The first 8 rows are patterns. Each new row is the sum of 2 different patterns, raised or lowered, with some noise. Before adding, each is slid sideways (what falls off one end comes back at the other) and multiplied by a number that may be negative. Names go in the order of the patterns.
In the rows, zero is written as 128.
Known rows, each followed by the names of its patterns:
[134 170 162 111 140 101 167 151  74 117 161 136 119 130 124 128 123 133
 100 138 159 125 125 133 133  82  95 128 114 179  92 123 138 162 138 138
 159 129 122 109 143 134  74  99 118 136 142] : q84
[113 128 111 148 181 103 131  90 169 154 131 124 123 125 142 142 144 121
  99 117 138 130  98 119 111 139  99 165 101 121 134 119 133 135 117  87
 108 100 142 131 121 114 125 142 123 113 118] : q61
[113 130 161 101 165 117 142 121 148 125 119 135 108 141 119 182 103 145
  89 116 143 106 146 131 135 142 182 142 156 106 129 129  96 147 176 127
 133 111 106  78 117  83 116 143 123 176 149] : q508
[127 132 133 128 128 129 122 134 137 116 145 148 114 118 116 134 104 148
 124 138 138 134 138  82 171 130 117 140 126 115 118 141  98 121 133 132
 126 104 139 159 141 129 107 126 134 114 105] : q314
[128 125 102 148  74 123 117  82 125 146 106 118  83 145 115 125 135 181
 106 127 103  97  97 119 125 134 118 139 136  84 182 115 120 164 182 129
 139 156 118  88 132 114 127 134 124 123 116] : q707
[133 111 182 116 136 120 154 139 151 128 141 145  97 114 123 131 112 100
 143 140 149 146 128 134 136 127 119 110 122 120 134 120 118 161 160 124
 116  87 122 106 172 129 118 123 157 138 139] : q580
[119 112 123 128  98 140 136 145 145 130 108 127 115  74 124  99 177 167
 138 159 142 160 109 103 110 123 140 157 130 118 147 133 129 104 142 146
 134 120 125  93 130 112 146 122 130 100 121] : q994
[150 140 144 121 132 126 120 127 143 125 118 133 113 136 112 131 137 129
 144  74 127 151 107 157 144 129 180 124 118 118 133 136 174 114 127 130
 154 122 108 155 116 131 110 111  74 138 124] : q466

New rows. What belongs after each?
[151 170 163 152 139 157 114  76 143 125 166  93 104 124 167 166 136 114
  87 117 125 198 147 119 131 190 153 163 128 150 145 155 152 120 164 141
 146 145 190 170 135 106 132 145 136 116 136] : q61 q580
[130 148 141 131 136 145 128 120 110 105 120 115 131 111 108 160 133 106
 122  92 123  97 173 107 121 107 137 128 128 160  74 168 119 118 115 157
 141 135 145 141 136  96 108 134 116  86  84] : q314 q580
[146 132 129 140 136 113 131 148 106 126 134 117  99 142  85 118 154 136
 146 153 134 166 131 125 134 136 134 182 108 162 134 153 155 121 137 136
 138 144 108  97 136 125 115 151 140 141 150] : q707 q466
[114 135 122 125 146 148 129 105  75 137 123 106  82 125 117 109 126 118
 133 112 117 149 123 122 109 110 109  88 120 146 114 124  70 102 140 149
  95 112 123 135 128 126 126 104 162 103  99] : q84 q580
[120 151 100 120  98 187 126 111 138  98 109  94  56 109 133 111  95 119
  81 146 129 114 101 131 137  86 119 110 131 142 165  97 143 120 103  89
  99 109 103 150 118  96 117 151 118 141 113] : q580 q466
[ 87 133  99  58  85  63  99  92 150 102 118  96 105  99  71  77  93 121
  65 115  64 117  94 107  82 102 113  72  94  82 106  49  86  94 125 109
 100 108  85  97  88  75  47  73  66 115  88] : q508 q580
[102 135  99 133  93 102  74 100 108  35  81  75 139  90 114 100 112  92
  92  81 133 122  52 129 139 126  68  95  91  73 108 139  73 105 108  82
  51  87  68  46  75  88 119 154  47  92 133] : q84 q508
[135 132 135 132 139 100 158 153 116 142 144 154  89 125 119 123 176  89
 132 143 200 116 145 179 126 129 126 159 130 113 113 125 137 152 161 169
 143 111 147 126 172 154  97 142 167 142 123] : q84 q314
[126 137 129 100  93 108 119 104  76  97  95 123  86 123 109 128 115  90
  85 107  87 113 100  86 122 130 115 115 112 107 145  93 112  96 132 104
 139 146 101 124  64 128 123 113  96  87 117] : q61 q580
[155 119 146 124 139 144  91 176 125 127 110 141 109 146 145  94 141 123
 135 122 104 111 150 132 143 112 132 154 108  88 132 133 149 141 158 136
 153 140 132 122 115 134 124 126 106 150  93] : q508 q314
[112 134 147 103 124  71 161 111  90 141  97 102  92 111  54 112 112 132
 121  97 114 141 118 107  92 118 113  93  91 103 120 108 115 116 113 117
  84 124 113 113 146 105 105 131 111  86 118] : q314 q466
[174 164 123 139  84 156 130 119  98 114 114 112 113 122 152 114 123 170
 159 121 119 107 116  89  93 162  95 150  97  97 174 139 107 113 146 132
 123 120 130 129 145  99  92 129 139 126 118] : q84 q314
[131  97 110 143  84 127  92 121 139 133 167 158 103 129  94 162 162  93
 115 154 148 126 140 120 143 105 150 108 132 155 123 122 140 157 106 116
 119 119 173 108 121 126 159 149 140 163 129] : q84 q61
[123 130 147 146 168 158 115 139 104 164 150  76 112 157 121 102 138 132
 137 120 155  87 143 150 113 124 127 164  52  98 133 103 180 105 130 128
 176 142 130 151 127 138 101 123 126  74 113] : q84 q314
[137 135 153 104 119 102  92 116 116 133 125 148 146 146 102  94 133 141
 122  95 115 100 126 114 128 127  96  41 130 102 135  72  94  84 131 128
 128 119 105  80 119 134  78  97  86 178 157] : q61 q994
[119 115 114 101  59 137  72 116  99 122 104 121 111 111 113  73  78  99
  93 102 115 102 113  94 142 112 106 108 104  94  96 104  99 103  75  87
 140 138  80  84  55 101  66 160  81  93 101] : q61 q580
[111 157 134 154 138 152 128 111 101 150 154  80 115 104 126 139 139 167
 151 108 143 105 180 144  77  99 121 154 113 154  91 106 117 132  99 137
 144 112 115 139 150  86  84 123 126 182 104] : q84 q61
[139 125 107 113 128 114 100 109 120 126  93 179 124 113 120  92 128 116
 152  93 100  98 157 133 129 122 110 175 112 118 105 126 131 129 139 182
 115 107  84 158 152 116 100 135 135 153 150] : q61 q580
[154 140 132 116 144 149 118 139 141 153 139 141 127 140 129 172 126 164
 122 148 143 163 152 121 173 145 132 169 130 125 120 135 125 153 148 150
 180 128 167 122 122 134  99 132 118 147 148] : q314 q994
[106 134 106 136 152  61  60 116 129 153 145 199 164 139 146  88 167 119
  57 131 157 113 131 107 132 116 122 118 106 140 152 131 113 132  95  99
  83 145 116 172 108 111 128 150 130 104 148] : q84 q508
[112 155  89 120 163  92 190 137 144 183 181 130 172 120 167 112 106 149
 168  80 152 113 132 107 141  96 120 138 132 165 145 153  86 171 106 134
  67 142 107 121 135 159 127 118 144 115 186] : q508 q707
[ 97 120 104 117 116 120  92  94 147 124  97 137 124  74 114 108  91 152
  83 116 152 143 127 125 161 109  97 116 125 122  51  75  75 125 121 130
 161 155  94 131  90 149 137  74 100 144 122] : q84 q466
[127 127 103 124 172 122  67 143 150 160 167 162 117 176 117 143 106 139
 180  93 141 143 109  45 110 112 101 117 144 135 151 143 137 134 138 145
 125 121 138 105 171 136 128 161 160 140 139] : q707 q580
[139 144 116 140 120 145 135 180 154 134 153 124 153 168  93 124 134 119
 128 154 127 147 184 141 151  92 112 121 105 122 105 129 143 156 128 149
  88 128 146 131 132 140 167 124 113 116 148] : q84 q994
[157 127 149 103 128 125 100 130 172 110 121  92  94  85 122  83 116 162
 115 162 101  77 115 123  88 124 123 135 129 131 107  94 123 107 118 110
 153 119 121  83 112 129 103 149 116 128 114] : q508 q994
[171 132 138 105 128 126  87 138 181  96 158 108 106 109 104  66 122 130
 141 143 143 102 115 101 112 147 122 153 135 141 111 103 130  91 119 140
 118 108 134  52  69 126  88 113 125 151 129] : q508 q707
[167 172 170 115 151 124 167 158 188 200 192 166 171 206 103 239 162 171
 168 179 148 154 188 131 169 168 214 146 158 147 190 191 156 159 170 181
 167 187 181 194 153 170 172 146 175 214 175] : q508 q314
[154  44 111 120 148  81 110 104 104  70  89 124 117 112 102 115 124  94
  91  67 102  75 103  93  77 115 133  94 112  74 125 106  70  79 139 106
 152  98 108  48 101 114 114  71 103  98  76] : q707 q580
[ 97  75  17  54  97  98 118  67 115 112  71  91  39 119 119  31  77 107
  97  51  30  99  69  99  45  27  87 111  77  76  72  68  19  46 102  74
 111  34  98  91 127  74 109  74 103  75  49] : q84 q61
[166 154 154 106 183 125 157 133 138 157  74 106 124 135 112 131 151 183
 117 140 135 157 122  93 124 178 160 166 148 167 145 121 144  77 131 174
 132 106 161 112 108  94 141 104 185 106 130] : q84 q508
[122 167 154 143 121 127 119  98  97 141 115 140 124 107 159 151  84 115
 133  98 135 137 137 120 154  91 106 132 130 116 128 185 146 138 133  98
 167 167 110 102 107 113  94 131 131 153 121] : q84 q466
[118  89 137 113 127 134 129 115 122 138 119 120 132 101 122 113  97 113
 167 113 103 109 118 109 127 101 161 115 131 111 103  79 127 124 125 103
 140 149  85 171 114 135 160 195 124 136 131] : q707 q466
[105 118 114 104 111 133 116  90 115 104  76 110 117 108 115 162 117 118
 115 119 142 115 101 109 116 142 102 141 124 137 142 115 102 130 122 138
 109 117 107 118  72 112 131 140 138 131 137] : q314 q707
[105 135 122  99 108 123 119  82 123 113 130 143 114 134  66 155 115 124
 132 116 112 111 127 111  99 114 105 108  92 140 145 139 147  99 135  89
  81  90  95 112 100 132 132 130 109 107 107] : q314 q994
[144 138 123 136 156 126 159 120 196 165 151 145 104 184 144 156 108 146
  99 139 132 180 168 124 161 180 170 151 129  96 128  92 137 160 135 194
  93  92 197 152 130 154 190 153 187 159 142] : q84 q508
[ 73 112  98  76 108 139  88 111  81 139 115  84 124 182  86 132 104  86
 113 100 115 120 105 131 144  70 173 106 120 149 168 131 127 150  97  60
  91 109 114 136 121 121 102 122 113  85 131] : q707 q466
[114 118 106 111 126 131  76 126 112 102  93  93 139 100  90 102 107 131
 112  97 115 118 108  95 107 104  99 128 129  97  90  97  83  76 139 119
 112  91 144  95 113 101  91 129  88 153  58] : q314 q580
[151 139 127 108  57 108 116 136  82 111  72 123  86 140  89 114  98 125
 129 142 124  76  78  94 123  74 110  76 163 172 123 133 118 136 101  77
 122 166 107 155  82 151 163 126 112  89 130] : q61 q994
[149 141 140 130  98 160 125 142 150 159 166 172 145 125  81 134 112 176
 139 133 132 161 145 145 127 136 157 124 138 106 160 161 145 139 127 163
 105 128 141 169 112 116 138 134 142 151 139] : q707 q580
[134  89  85 123 103 169 138 115 119 152 128 150 112 128 118 146 116 146
 187  94 143  93 199 140 142 104 121 136 133 152 146 125 114 149 150 153
  91 119 112 125 111 195 105 129 129 103 107] : q61 q508
[104 169 110 121 108 118 105 112  94 106 111 128 113  97 110 126 114 109
 141  66 127 129  55  47 116 115 134 122 153  68 117 118 113  86 103 110
 105 129  79 109 137 122  89 125  88  96 108] : q707 q580
[134 128 126 115 114 158 150 136 146  79 122  92 192 147 125 121 157 140
 144 142 123 174 103 136 121 155 118 152 121 143 130 122 101 122 136 107
 101 149 130 127 139 116 146 139 125 115 114] : q61 q580
[117 179 149 171 104 185 139 174 181 180 168 166 125 182 162 171 220 114
 154 168 119  63 158 124 185 206 206 190 186 189 138 142 150 164 175 193
 184 137 234 178 178 184 177 170 189 164 201] : q707 q994
